All groups share one centre, and each spreads out both ways along 9 directions, with some noise.
(in the rows, 128 means zero)
Some rows, each with its group after it:
[ 99 150 137 132 132 127 103 128 146 141 113 160 134 142 124  85  89  96
 148 128 128] | (1)
[138 120 129 117  87 137 103 147 177 133 124 146 122 162 139 113 136 169
 119 165 117] | (6)
[159  69 122 101 112  96 128 132 139 121 124  85 110 187 127 154 118 129
 136 148 107] | (6)
[113 152 144 130 103 126 149 132 143  97 136 125 111 153 125  63 142 158
 124 156 134] | (4)
[107 161 119 154 134 160 176 111 134 140 135 142 111 140 104 112 180 130
 127 100 132] | (5)
[ 86 162 113 154  86  62 131 126 148  91 118  99  92 102 131 109 180 171
 113 166 180] | (4)
[137 107 118 148 115 151 165 126 106 115 157 101 147  91 164 124 118 192
  80 130 119] | (0)
[107 156 106 138 128 103 137 108 137 114 124 104 100 108 116 163 149 149
 102 112 145] | (4)
[166 148 161 129 161 183 107 111 131 152 132 149 110 125 106 132 159 121
 158 102 101] | (1)
[125  91 136 169 111 106  65 136 106 134 124 123 157  76 182  77  77 135
 161 168 133] | (3)
[139 143 139  97 155 140  80 130 108 121 129 136 138 118 120 150  87 111
 147 122 113] | (2)
[156 108 161 136 126 155 116 135 109 120 130 147 129 119 107  82 227  99
 197 154 140] | (4)
[151 124 127 106 104 158  91 128 158 105 145 118 124 111 140 148 127 208
  89 151 105] | (3)
[ 95 131 116 109 146  97 137  83 170 100 102 127 110 126  80 151 145  72
  92  89 145] | (3)
[143 178 162 113 175 167 166 121  80 104 153 127 119 108 102 118 151 119
 130  98 124] | (6)
[134 135 135 145  90 115 163 137 155 122 130 113  94 158 129 102 188 172
 121 157 136] | (4)
[ 84 131 124 149  90 106 140 122 152  96 128 125 129 127 137  50 123 148
 105 154 144] | (2)
[161  99 167 159 140  96 169 111 126 141 122  93 112 110 162  98 111 124
 105 119 127] | (5)
[118 137 155 104 115 152 113 128 169 105 121 170 128 155  99  64 143 106
 137 141 125] | (6)
[143 122 132 136 146 131 128 110 134 144 117 130 128  88 126 164 150 119
 109 100 134] | (6)
[ 92 132 111 137 119 164 137 140 102 114 142 162 159 119 116  78 155 110
 155 138 142] | (3)
[171 134 143 137 126 123 189 165  99 151 148 107 130 135 178 137 104 183
  97 138 121] | (5)
[ 92 138 114 103 126 145 158 116 150 104 126 152 134 161  86 110 141  96
 107 110 132] | (6)
[ 90  78  85 125 124 153 158 100 124  81 148 117 173  80 133 124  83 146
  44 105 121] | (3)
[130 147 138 116 104 169 150 170 137 135 147 165 148 172 145  77  98 162
 120 153 112] | (1)
[ 78 144 106 134 108  84 126 129 118  99 127 114 119 136 114 102 140 116
 150 152 159] | (2)
[158 110 127 117 134  98  87 132 154 168  96 133 118 130 133 200 129 105
 139 123 128] | (6)
[144 142 158 100 131 105 108 119 153  97 114 121 109 114 115 132 142 126
 110 134 135] | (5)
[ 64 160  92 145 110 134  99  97 138  92 136 120 110 117 100 105 148 155
 136 129 137] | (4)
[ 81 127 111 162 116 112 100 106 126 120 129 109 119 134 133  78  85 133
 152 135 121] | (0)
[ 89  88  40 160 117 190 145 137  79 143 159 147 202  69 159 167 116 156
  94 107 133] | (5)
[159  80 127 138 150 196 165 108 135 163 139 147 158 115 144 146  99 132
  77  79  90] | (2)
[119 177 152 134 147 125 244 111 161 138 123 134  95 179 108  93 131 111
  71  80 127] | (5)
[136 143 174 176 161 171 112  93 143 169 123 160 123 105 135  62 100 105
 144  90 100] | (1)
[ 88 123 105 144 109 159  97 115 137 115 134 145 138 124 119  88 127 140
 142 139 124] | (0)
[132 153 156 132 192 142 158 102  88 129 130 133 137  89 111 124 111  69
 124  73 129] | (6)
[120 151 125  82 153  93 163 160  79  99 131 125 157 110 128 166  99  87
 105 121 159] | (0)
[144 157 130 112 122 189 156 170  92 121 165 148 151 140 136 116 142 176
 128 146 117] | (3)
[127 133 135 155 146 138 109  83 127 128 136  94  93 128 118 117 112 144
 143 107 101] | (1)
[ 92 133 124 120 123  92 125 100 185 125 105 126  98 184 102 112  87  93
 116 112 121] | (3)
[116 155 149 124 153 102  81 147  53  85 129 130 155  43 121 111 160  80
 189 157 179] | (4)
[129 119 142 126 106 152  97 145 138 115 135 153 154 114 148  75 109 151
 128 160 122] | (3)
[149  63 122 159 139 181 207  98 153 174 128 139 143 147 135 124 126 115
  80  73  94] | (2)
[138 161 123 121 108 180 104 177  94 134 159 150 144 147 140 114 151 183
 175 171 117] | (3)
[117 107 119 136 137 143 104 124 113 135 126 146 154 109 126 122 118  93
 151 123 128] | (4)
[133 128 125 130 158 123 145 116 107 143 135 104 121 150 128 151  79 115
 131 100 106] | (5)
[107  61  77 181 109 142  94 130  69 141 150 106 175  75 177 120  96 156
 158 147 125] | (5)
[104 170 121 102 121  88 100 149 149 127 108 150 127 142 123 149 104 108
 127 139 150] | (4)
[ 89 163  98 157 119 146 118  81 162 124 131 113  83 135  97 136 169 170
 121 106 121] | (0)
[101 128 107 112 141 117 160 133 126 132 120 146 151 144 118 138  93  80
 111 104 137] | (2)
[115 133 156 118 111 196 156 122 188 123 125 198 133 179  91  32 164 108
 124 126 111] | (3)
[144 153 141 183 127  61 230 156  83 153 122  98 116  75 173 137 199 136
 105 130 192] | (5)
[112  75  92 184 111 148 156  95  96 114 164  70 132  97 159 103 110 196
 101 126 108] | (1)
[146 162 145 159 143 129  85  93 135 137 129  98  88  73 137 150 142 178
 122 113 119] | (1)
[154 117 172 150 111 110  89 161 118 143 126 132 146 107 190  61  61 150
 148 177 122] | (3)
[128  90 109 130 118 120 150 113 137 120 129 107 125 135 128 141 126 136
 100 120 123] | (6)
[128 104 126 167 141  92 161 108 124 160 115 104 115 128 138 135 123  99
 133 100 137] | (0)
[105 143  86 149 141 192 126 120  97 154 153 136 131 150 107 148 141 139
 169 104 105] | (5)
[118 169 134 127 115 124 125 142 150 144 128 134  99 201 121 104 111 144
 158 142 114] | (0)
[168 134 181 156 100 111 137 143 149 135 132 101  89 152 169  62 128 194
 133 172 114] | (0)
[ 98 162 143 117 128 120  57 131 142 116 112 158 126 144 107  83 104  90
 183 149 131] | (2)
[ 95 110  81 135 133  92 138 117  87 111 129  98 136 106 118 166 143 102
 137 118 155] | (1)
[147 144 180 124 142 138 130 117 120  95 134 125 111 112 114  77 159 125
 141 137 127] | (6)
[145 143 116  95 122 151 200 174  96 113 158 131 160 128 148 161 124 170
  71 133 132] | (0)
[109  96 112  96 124  85 184 121 129  84 120 111 139 138 108 137 146  87
  90 122 155] | (2)
[111 212 136  96 113 103 108 170 119  91 136 129 121 129 133 122 109 170
 122 166 149] | (4)
[160 167 149 119 121 178  86 140 145 140 142 142 111 134 134 133 136 201
 136 145  98] | (1)
[153 147 162 143 101  92  79 154 137 135 121 114 104 124 164  99 124 176
 157 183 135] | (6)
[101 158  97 141 142 105 164 132 104 153 122 127 125 136 119 166 134  98
 136 101 151] | (2)
[ 76  94  64 174 108 128  83  98 126 145 132 107 126 147 129 128  98 138
 167 128 116] | (3)
[137 147 127 123 136 127 173 132 124 132 132 122 122 130 129 155 139 140
  96 110 132] | (2)
[109 109 105 124 139 135  88 133 118 147 119 163 169 113 132 139  78  82
 146 116 125] | (4)
[ 96 209 138  99 150 109  74 148 130 122 109 168 138 118 114 128  78  88
 147 127 145] | (2)
[157 125 152 144 162 157 116  81 148 150 131 105 102 125 132 140  73 146
 102  82  79] | (1)
[142 106 147 112 153 120 113 125 139 143 102 162 156  94 126 143 110  60
 118 105 135] | (4)
[ 91 186  90 192 128  59  92 150 129 199  96 135 135  65 192 179  59 142
 115 117 168] | (6)
[149 125 143  99 146 141 157 143 121 130 127 149 148 126 128 142 117 104
 103 114 127] | (0)
[115 164 126 166 178  89 131 107  95 166 110 113 120  71 143 166  85  88
 127  76 144] | (1)
[120 154 131 140 117 106 108 132 106 103 141  96 111 113 144 111 120 168
 143 156 134] | (0)
[177 164 186  97 166  70 158 152 117 155 111 107  93 190 131 142  84  84
 151 121 122] | (5)
[ 57 153  74 160 128  99 135 106 101 104 128 112 123  81 102 150 179 110
 136 112 177] | (5)
[114 138 125 134 136 159  59 119 125 121 119 169 159  45 121 134 153 116
 139 124 146] | (2)
[141  37  80 146  90 182 129 120 119 103 150 130 181  22 149 166 225 185
  77 145 148] | (1)
[118 117 111 147 130 158 101 110 132 145 127 139 130 122 115 131 151 120
 153 116 120] | (0)

New rows, each followed by its group:
[140 115 137 123 114  83  73 131 179 151  86 147 116 134 130 150 133 100
 143 143 141] | (6)
[119 120 153 139 114  74 150 129 118  85 127  98 129  91 154  72 112 138
 100 157 158] | (0)
[112 139 117  83 149 155  60 113 143 115 121 157 133 151  81 153 104  83
 160 111 107] | (5)
[115 110 104 111 151 155 184  90 128 103 136 126 132 117  84 169 173  99
  84  76 129] | (6)
[145 160 143  91 148 112 168 152 112 120 128 126 130 137 123 159 119 114
 102 116 140] | (0)
[111 122 127 132 108 171  95 110 138  85 145 135 142  80 127  85 139 173
 107 148 125] | (0)
[110 107  74 139 119 117 108 142 128 174 118 138 149 146 144 184  90 122
 138 120 126] | (4)
[ 99 147  98 172 107 129 158 139 118 161 144 112 104 204 138  92 120 158
 173 141 115] | (2)
[128 137 128 110 126 106 155 165  97 114 132 127 148 124 139 131 124 118
 124 147 151] | (0)
[151 119 123  91 138 131 101 111 151 115 128 111 122 109 126 198 100 156
  77 112 110] | (3)
[137 111 129 141 126 141 113 107 147 137 123 127 122 113 126 132 140 136
 120 119 117] | (3)
[107 104  92 166 117 146 112 127  91 160 149 102 120 199 131 102 103 140
 211 142  96] | (2)
[118 120  84 112 143 122 123 143  66 124 144 105 148 123 121 195 116 116
 154 123 134] | (2)
[109 127 127 101 114 110 123 133 163 118 112 146 123 176 109 105 112  98
 134 138 128] | (6)
[ 93 133  69 103  90 166 106 187 110 119 151 174 195 123 151 139  99 169
 118 168 136] | (5)
[105 157 110 170 168 106 144 105 107 183 116 118 110 137 124 156  97  82
 156  77 130] | (2)
[116 112 110 113 138 155 112 141 109 132 123 166 167 115 115 143 137  83
 148 121 136] | (0)
[ 94 141 129 122 132 176  66 107 136  85 137 164 162  62 120  82  97 132
 114 127 124] | (4)
[134 105 127 137 120 116 127 139  78  94 140 110 157  42 154 129 160 144
 119 154 161] | (0)
[175 125 175  77 125 173  69 142 167 123 130 159 125 173 118 103  98 146
 144 152  80] | (5)
[100 103 101 132  98 135  60 141 111 103 138 135 167  90 153 102  89 151
 145 170 131] | (3)
[118 134 144 125 119 132 171 140 136 113 129 152 138 135 125  81 148 115
 114 134 143] | (1)
[ 89 141 107 114 128 130 197 122 120  92 145 125 141 139 113 109 111 122
  74 108 138] | (3)
[ 95 132 129 111 152 185  87  79 174 107 122 173 153  97  98 104  74  99
  84  83 101] | (4)
[ 99 143 114 101 108 144  58 155 106  84 145 146 166 107 135 103  88 150
 148 172 132] | (2)
[140 119 108  97  99 160 137 191 146 146 122 204 204  80 165 167 139 146
  64 150 154] | (1)
[ 82 114  79 119 110 116 114 129 191 158  95 176 148 164 116 152  95  85
 107 108 133] | (6)
[117 152 114 121 140 187 169 132 123 134 142 164 128 163  88 130 184 113
 141 104 122] | (3)
[124 128 137 153 114 111 177 118 131 105 135 106 122  91 148 101 150 164
  77 129 149] | (1)
[116 149 115 141 159 110 167 123  95 153 124 117 120 141 118 158 118  88
 143  91 138] | (5)
[ 68 106  82 154  92  97 132 122 114  83 144  93 150  97 162  90  77 171
  92 155 146] | (5)
[ 87 142  81 125 129 125 102 142  95 124 134 134 151 124 118 158 118 112
 155 131 144] | (5)
[133 126 132  88 161 182 114  98 128  83 136 154 160  50  99 166 142 115
  66  85 125] | (0)
[131 157 167 130 138 184 130 139 108 121 155 153 144 135 137  47  94 150
 143 135 101] | (6)
[144 128 156  60 133  86 113 125 171 101  93 135  93 191  62 155 183  56
 157 133 140] | (6)
[132 137 134 111 128 128 104 160 109 131 125 152 153 127 139 123 110 110
 155 148 137] | (4)
[173 194 175 149 130 134 114 157  97 136 146 111 108  85 169 118 137 208
 135 158 126] | (6)
[ 99 115  97 137 136 141 143  91 131 109 130 125 140  82 114 149 133 123
  82  90 137] | (5)
[ 95 112 116 150 125 127 108 121 128 145 120 145 139 147 127  84  96  90
 167 128 125] | (3)
[ 80 242 145 124 157 100 147 126 105  91 122 144 107  95  83 114 175  92
 139 111 182] | (6)
[117 148 134 120 136 112 131 122 136 114 116 137 125 108 112 131 146 105
 116 118 148] | (2)
[128 155 132 122  97 192 119 158 151 140 148 166 124 202 122  73 139 176
 162 162  97] | (3)
[ 58 142  57 161  90  77 120 131 132 132 126 100 119 152 142 140 100 160
 133 146 149] | (4)
[108 148 140 130 129 130 170 134 131 124 128 146 130 155 119  74 127 107
 128 126 135] | (3)
[108 128 132  85 132 150 143 106 161  73 123 158 146  98  86 124 160  99
  68 109 143] | (3)
[122 132 125 137 119 102 202 143 121 133 137 107 124 158 153 118  99 152
  91 129 132] | (0)
[ 95 116  94 113 110 113  89 143 170 156 100 170 143 183 120 137  87  89
 146 134 126] | (6)
[ 98 148 108 158  84 110 101 134 125  98 134 111 108 101 126 100 204 181
 156 177 164] | (4)
[ 95 103  98 122 106 134  83 124 117  83 137 131 162  75 133 113 111 141
 117 151 142] | (3)
[104 140 142  77  93 160 115 171 179 114 119 210 157 209 105  48 111  96
 147 168 121] | (1)
[102  89 117 131 125  69 213 108 129 113 122  81 107 192 118 104 104  89
 108 112 132] | (2)
[ 98 125  93 140 117 121 128 155  97 135 134 140 162 116 147 132 116 123
 143 143 148] | (5)
[128 125 115 152 106 177 172 110 201 179 119 166 101 193 106 116 186 138
 114 101 106] | (0)
[ 81 167 115 156 124 159 151  89  90  64 174  78 101 108 108  69 147 192
 123 127 122] | (4)
[133 110  98 125 114 172 209 161 115 149 156 140 163 168 154 137 100 165
  81 120 108] | (0)
[152 175 162 121 144 112 106 121 108  98 123 114  88  71  96 159 241 132
 156 138 164] | (6)
[ 74  96  73 148 136 149 133 109  70  94 144 133 179  54 113 138 155  94
 132 107 159] | (3)
[181 100 162 127 115  94 119 116 130 104 125  71  88 103 135 146 193 168
 129 158 134] | (6)
[ 87 153  99 163 122  65 143 131 118 156 115 102  93 179 122 128 128 103
 181 130 147] | (0)
[ 87 186  95 153 111 135 135 129 109 105 144 125 121  73 121 139 200 180
 116 135 169] | (6)
[ 96 118  92 167 143 184 194  97 128 152 134 162 154  93 113 135 168 103
  89  66 134] | (5)
[158  96 148 148 115 105 128 150 101 143 115 131 122 120 122 117 241  89
 207 163 163] | (4)
[121  81 107 176 116 158 103  91 113 129 130 125 120  90  99 114 252 116
 193 131 141] | (4)
[105 178 136  80 125 139 129 144 159 114 120 174 126 187  86 111 135  97
 140 133 130] | (6)
[116 157 150 120 145  96  96  94 146 100 110 108  82 134  84 118 152  97
 153 122 136] | (5)
[176 101 169 136 151 173 175 102 154 153 133 134 123 128 136 112 118 133
  82  86  91] | (5)
[114 161 124 172 137 130 112 137  95 155 136 129 142  75 169 115  87 154
 135 127 135] | (6)
[131 162  99  89 158  95 146 162  94 144 119 133 144 123 123 234 117  93
 118 105 156] | (1)
[143 147 170  84 136 155 110 124 166  99 119 167 132 121 102 104 134 108
 104 125 122] | (0)
[154 154 136 190 171  91 212 123  67 193 134  72  87 131 153 170 137 126
 146  83 135] | (3)
[118 215 133  96 155 129 111 177  25  87 168 110 137 119 126 135 103 147
 181 155 141] | (4)
[ 94 106  78 167 114 113 121  96 130 136 135  86 112 139 136 143 102 159
 124 118 117] | (3)
[ 48 121  61 197 114 142 189  99  99 137 148 109 121 161 110  86 158 127
 156 107 136] | (3)
[116 140  89 141 145  97 119 165  42 168 141 101 142 167 150 167  64 108
 204 138 127] | (5)
[ 88 123  90 159  88 115 121 123 154 134 123 121 110 159 122 113 163 152
 150 150 139] | (4)
[ 83 160 107 122 169 149 130  91  98 101 149 115 146 101 119 134  32 122
  86  80 110] | (4)
[132  69 128 176 132 191  82  93 132 163 142 134 141 130 147  70  77 133
 164 115  73] | (2)
[168  93 161 128 106 126 187 158 130 119 127 140 152  97 160  94 170 140
  83 151 150] | (0)
[165 107 141 124 157 179 150 115 123 144 138 138 137 113 125 151 137 129
 105  95 106] | (1)
[147 188 180 129 158  82  89 128 145 148  88 148 102  78 127 144 149  84
 143 118 163] | (6)
[154 117 158  95 157 126 133 106 134 103 117 127 111 131  83 146 177  76
 136 108 131] | (6)
[167 192 225 124 107 123  99 162 139 105 135 133  98 143 155   8 117 181
 159 196 121] | (6)
[112 121 112 157 107 136 131 114 150 137 134 113 107 157 133 100 120 165
 126 132 112] | (3)
[ 60 142  81 117 111 137 151 130 119  85 143 141 146 155  99  96 124 122
 122 130 139] | (3)
[ 91 147 123 173 120  84 115 131 118 153 113 121 105 157 132  78 129 103
 199 148 146] | (3)
[ 68 152  69 179 120  86 120 123  59 117 142  82 118  91 127 151 169 141
 179 142 172] | (5)
[100  72 100 112 104 127 234 132 162 125 126 149 155 201 115  96 119  89
  71 112 129] | (2)
[166 131 147 135 160 191 150 139  30 109 180 103 144  93 139 114 147 163
 161 130 109] | (4)
[121 119  85 144 154 152  99 128  65 156 144 118 154 103 137 187  99 119
 166 106 119] | (2)
[109 118 120 158  93 128 156 127 149 123 131 129 124 128 135  84 166 158
 112 149 142] | (0)
[152 184 186  88 137 103 155 165 111  93 134 130 129 121 141  99 103 135
 103 151 145] | (4)
[135 138 106 111 118 152 207 158 105 110 158 124 152 113 145 159 154 184
  58 128 139] | (0)
[ 82 149 120 195 134 116 219  97 124 148 125 121  91 158 101  66 200  90
 158  97 152] | (3)
[149 178 169  78 143  93  71 131 146 102 105 132  90 137  86 156 172  96
 167 143 144] | (5)
[ 97 137 111 141 135 128 154 119 133 133 122 151 154  88 136 130 107 107
  84  99 148] | (2)
[105 177 114 126 117 154 123 127 128  99 156 117 116 133 122 116 119 196
 110 137 119] | (4)
[ 71  78  64 140 110 129 110  96 133 109 122 133 147 114  95 136 169  91
 145 122 145] | (6)
[123 132 118 156 130 201 180 107 128 144 165 118 118 170 131  97 104 184
 105  98  78] | (5)
[ 77  82  93 171 108 103 180 102 143 137 115 123 125 169 115  81 147  84
 137 114 142] | (2)
[177 118 164 138 108 146 219 140 137 134 146 101  85 202 129  86 200 176
 128 145 108] | (4)
[153 137 186  84 134 104 114 110 156  61 118 113 112  86 117 109 132 134
  75 139 136] | (2)
[112  78  78 131 130 122 154 102  81  98 149  68 125 131 109 170 146 131
 133 116 123] | (1)
[ 81 127  68 114 139 160 149 125 100 114 146 144 168 117 114 169 104 115
 101  95 130] | (0)
[103 106 126 140 107 105  79  94 167 102 108 125 120  96 124 100 137 124
 120 141 141] | (3)
[125 146 133 105 138 129 109 148 143 150 116 159 137 172 121 130  85  95
 146 124 116] | (6)
[108 113 133 152 130  85  50 127 112 136 105 132 142  83 143 106 108  84
 187 152 149] | (3)
[ 94  97  92 138 144 101 157 124  98 136 118 133 168  98 136 150  97  70
 109  96 153] | (1)
[ 94 139 140 106  98 103  74 130 146  74 123 131 118 156 105  54 127 115
 171 180 139] | (2)
